There are 5 ways to turn a row about zero (a turn may also mirror it). The second row of each pair is the first, turned, with some noise. The first 50 pairs use one turn. New pairs use 3 turns, one after the other, and a turn may come again.
In the rows, 128 means zero.
Known pairs, each followed by its turns in order:
[121  99 132 136 110 128 105 107 123]
[109 151 136 110 138 148 109 116 134] -> J780

[144 208 129 126  48  91 158 132 130]
[169 163 135  52 153 160 107  98  67] -> J187

[140 152 110 183 102  53 202 132 144]
[ 79 103 111  79 177 124  45 108 105] -> J757

[127 153 179 142 178 104 119 109 116]
[125 118 133 109  98 126 130 195 165] -> J780

[153 121 137 121 121 134  93 133 201]
[132  95 108 125 161  75 143 131 171] -> J635

[150 115 104 127 127 167 208 122 112]
[149 185  96 106 152 181 101 121 132] -> J635

[138 166 102 102 130 142 121 107  88]
[139 116 129  99  86 157 115 162 113] -> J187

[105 144  99 111 113 112 185 123 125]
[135 102 107 126 154 170 119 125  81] -> J187

[154 175 143 135 101 132 130  88 111]
[150 175 123  98 103 142 114 140 101] -> J187

[104 138 141 115 202 124 201 111 184]
[107 174  98 156 213 105  95 124  82] -> J635

[133 128  99 156 131 138 147 134 146]
[117 133 131 105 108 115 111 127  97] -> J757

[145 124  73 126 115 208 168 166  98]
[105 141 187 171 189 143 162  77 134] -> J343

[ 48  90 150 109 175  79 101 148 166]
[129 195 163 178 164  78 120  77 159] -> J757

[150 138  65 130  88  48 128  49 115]
[150 111  33 117 100 186 104  61 141] -> J343

[127 116 155 136 167  95 171 104 116]
[104  93 121 100 126  88 109 167 142] -> J780

[112 150 135 148 119  99 116 105  89]
[168 137 109 112 124 130  86 142 133] -> J187

[113 111 111 131 114 116 113 141 171]
[123  83 107 132 143 120 132 107 140] -> J635

[ 96  88  98 126 118 120  63 118 171]
[ 73 171 163 110 137 163 154 102 100] -> J780

[121 155 156 119 113 122 133 143 131]
[128 129 138 106 146 146 131 119 156] -> J757

[ 98  48  97 208 123 137 160 100 108]
[153 131  49 172 184 123 165 171 163] -> J187

[144 133 208 140 107 131 134 125 126]
[138 176 113 129 108  77 123  96 105] -> J187

[145 182 186  88 117 109 139 129 123]
[154 138 121 177  92 117 100 188 127] -> J780

[123  98 113 179 115 115  99 100 101]
[135 140 123  82 129 191 119 125 134] -> J343

[132 144 133 122  57 132 126 147 117]
[155 150 121 168 153 152  99 117 116] -> J780

[124 139  93 208 131  67 142 114 135]
[122 120  97  97 153  72  52 125 104] -> J757

[206 102 112 103 123 160 105 148 126]
[183 151 136  95 126 110 147 107 191] -> J635

[138 141 107 126 122 147 118 134  92]
[147 135 150 112  98 143 107 126 137] -> J635

[142 104 171 119 141 154  96 126  48]
[ 89 154 151  50 150 104 136 122 157] -> J343

[141 153 142 129 121 136 115 136 208]
[113 104  89 130 158  72 116 148 166] -> J635

[131  82 109 164 142 114 130 119 134]
[145 127 127 117 154 169  89 139 127] -> J343

[119 123 113 140 165 131 123 144 113]
[124 145 125 119 161 130 130 141 102] -> J343

[160 114 152 138 202 126 115 106 142]
[100 145 158 178 114  90 111 167 135] -> J187

[141 162  54 181 123 120 180 119 130]
[122 100  62 145 186  99 178 109 145] -> J780

[116 137 123 136 122 119 190 124 208]
[140  71 124 205 111 138 105 152 114] -> J343

[208 127  79  78 131 121 112 111 123]
[147 143  98 156 120 196 116 175  79] -> J757

[ 63 117 120 124 142 116  91 131 116]
[129 165 180  94 150 127 154 143 120] -> J780

[117 111 102 126 148 121 135 189  98]
[174 105 134  92 145 124 146 121  88] -> J780

[130  74 129  71 124 127 130 174  72]
[104 191 141 126 163  91 100 111 179] -> J343

[117 107 114 123  81 139 144  57 141]
[ 99 107 132  93 171 184 148 154 145] -> J635

[152 124  67 170 128 121 163 153 160]
[114 132 131  98 100 122  72 114  67] -> J757

[116 112 139  95 126 146 132 208 123]
[141 127 165 138 107 167 142  62 137] -> J757

[129 125 116 126 120 109 103 139 208]
[112  79 100 128 159  82 131 107 153] -> J635

[181 101 135 110 130 153 152 168 126]
[132 124 180 134 158  90 100 100 138] -> J343

[109 134 138 140 120 154 195 107 123]
[117 157  96 131 150 175 106 158 112] -> J635

[ 95 129 127 117 208 109 110 125 172]
[158 130  83 136 157 101 128 198  94] -> J343

[134 113 185 113 180 120 123 128 160]
[145 142 185 149 177 121 153 134 119] -> J757

[107 129 117 139 143 156 121 208  81]
[211 104 153 100 144 145 152 112 114] -> J780

[132 168 141 166 155 174 120 181 142]
[173 128 167  65 108 116 145 106 116] -> J757

[124 124 207 118 134 151 104 127  99]
[137 142 112 141  69  73 116 102 132] -> J187

[157  99 131 131 107 110 134 166  77]
[138  95 107  86 139  78 145 140 125] -> J187

New pairs. What belongs after each?
[163 113 111 127 132 120 139 166 106]
[130 104 146 127 132 138 152 100  88] -> J187 J187 J635

[131 111 137 140 158 172 119  83 147]
[128 121 169 121 153 147 141 173 163] -> J780 J780 J780

[191 125 137  85 129  90 137  82 145]
[152  89 101 125  87 136 176 178 105] -> J187 J635 J635

[120 128 145 118 125 122 149 136 173]
[141 123 163 117 143 122 120 152 104] -> J635 J187 J343

[144 112 156 115 167 118 172 151 118]
[110 162  94 145 145 137 150 140  86] -> J780 J635 J187

[158 141 107 143 138 135 158 116 107]
[149 125 140 117 156 143 156 119 158] -> J343 J187 J187

[ 91 139  95 119 122 141 113 126 146]
[116 117 160 128 107 161 131 102 136] -> J757 J757 J187

[122 124  99 142 175  80 128 152 125]
[155  81 144 136 174 118 118 151 117] -> J187 J757 J757

[160 152  48 121 105 133 120 128 188]
[122 137  98 120 203 133  75 115 181] -> J187 J187 J780

[108 140 172 151 130  87 136 138 123]
[104 122 143 139 150 160  95  96 139] -> J343 J635 J780

[125 153 137 132 118 132 190 146 108]
[135 114  98 134 164 105  97  95 106] -> J757 J343 J635

[132 141 114 184  78 138 202 184 134]
[165 148 113  93 174 144 147 161 217] -> J757 J780 J757

[129  76 123 123 121 124  86  82 129]
[105 117 129 195 125 155 102 107 114] -> J780 J343 J343

[117  59 146 130 109  82 108 132 131]
[132 141 107 135 108  93 120 160 194] -> J343 J757 J635

[105 193 121 135 158 130 142 101 167]
[137 161 140  70 152 129 128 118  77] -> J187 J187 J187

[121 165 122 203 145 116 127 134 116]
[106  89 137 126 151  75 143  85 118] -> J780 J187 J757

[135  78 128 140 119 163 123 117 173]
[ 91  96 121 110  88 119  96 100 127] -> J757 J635 J757

[115 101  98 145 140 126 118 160 178]
[163 147 152  74 102 142 125 123 127] -> J757 J780 J757

[121 138 127  92 168 131 147 121 148]
[128 126 121 134 120 184 128 152 134] -> J635 J187 J780

[184 109 104 105 181 127 134 139 117]
[150 171  80 155 124 158 125 119  93] -> J343 J343 J757

[126 124 109 115 138 132 208 156 127]
[ 98 138 123 164 102 131 136 194 109] -> J757 J780 J780

[111 112 132 128 128 133 114 138 127]
[124 121 128 137 138 118 128 104 132] -> J635 J635 J343

[ 61 109 129 122 208 107 150 132 177]
[159 107 173 100  47  74 147 150 147] -> J757 J187 J635

[119 134 138 128  48 108  84 164 112]
[155 167  80 100 133 100 175 134 176] -> J757 J343 J635

[158 101 141 122  81 134  55 145 124]
[149 176 146  68 125 105 166 110 155] -> J187 J757 J757

[178 149 108 184 156 131 128 116 129]
[169 133 117  56 132 139 122 145 125] -> J757 J757 J635

[ 80 151 102 112  89 155 125 134 182]
[141  75 150 154 114  95 169 136 167] -> J343 J343 J757

[ 98  59 109 122 126 126 133 129 125]
[168 140 126 165 150 132  76 131 118] -> J343 J635 J757

[153 136 117 147 157  89 120 137 110]
[140 154 122 139 144 117 123 101 171] -> J780 J757 J780

[129  48 154 126 148 118 126  63 137]
[139 188 155 126 151 185 122 134  67] -> J635 J757 J635

[120  97 112 142 132  91 142 171 180]
[119  53 151 133 128 102 132 132 157] -> J187 J343 J187

[168 159 145 149 161  66  73 121 104]
[130  65 135  66 149  83 136 152 164] -> J780 J635 J635

[ 63 143 153 130 137 133 134 132 131]
[139 152 154 168 115 121 106 165 142] -> J635 J343 J635

[188 118 129 139 157  82 113 142 117]
[105 155  84 149 113  81 147 126  95] -> J343 J343 J780

[165 119 157  68 137 185  89 140 126]
[ 95 132 147 127 141 104 112 159 212] -> J757 J757 J343

[132 125 139 177 125 133 110 114 116]
[101 146 118 109 158 152 135 135 118] -> J757 J635 J635

[105  80 135 161 146 109 115 141 121]
[134  97  85 136 144 127 146 159 155] -> J635 J757 J187

[173 168  48 178 119  96  91 119 104]
[ 67 117  81  67 113  54 139 120 113] -> J187 J635 J635

[141 108 169 156 122 133  89 150 120]
[ 90 128  97 130 143 172 129 146 143] -> J780 J187 J635

[142 142  85 142 144 127  63 158 134]
[124 126 119 145  90 154 171  99  78] -> J343 J757 J757

[143  48  48 156 164  87  86 150 128]
[121 118 149  69 139 195  57  91 191] -> J635 J780 J187

[170 208 121 171  65 104 192  79 144]
[ 91  65  73 216 130 153 145 149  63] -> J780 J780 J187

[ 89  48 137  76 150 166 145 178 138]
[105 193 178 145 132  52 165 155 140] -> J343 J757 J635

[146 128 108 135 122 116 128 120 130]
[146 123 135 132 142 119 107 133 119] -> J187 J343 J187

[159 134  85 127 136 164  82 100 163]
[ 97  78  92 114 145 108 152 178 121] -> J187 J187 J757

[111 130 148  91  58 130 136 119 102]
[152 120 147 116  67  77 128 127 114] -> J780 J187 J343

[122  68 102 129 110 139 156 156 142]
[ 85 120 180 116  89 124 142 126 138] -> J343 J780 J757

[208 153 141 121 129 118  83  85  87]
[124 173 169 127 121  67 157 178  84] -> J757 J343 J635

[130  75 167 122 128  84 162  96 183]
[ 84 124 101 168 206  96 132 131 116] -> J343 J187 J635

[127 117 143 115 159 111 165 179 124]
[143 160  82 155 132 130  90 135 140] -> J780 J187 J343

[141 144 126  96 125 103 195 160 117]
[169 180 131 150 128 154  89 115 143] -> J187 J187 J343

[113 138 140 181 120 130 136 134 132]
[132 149 107 103 132 155 148 141 150] -> J635 J757 J187

[116  73  66 117 161 142 120 121 109]
[ 85 126 146 127 154  74 131 125  74] -> J187 J187 J757

[103 132 129 117 132 134 132 104 113]
[106 139 146 115 124 148 135 127 112] -> J187 J187 J757

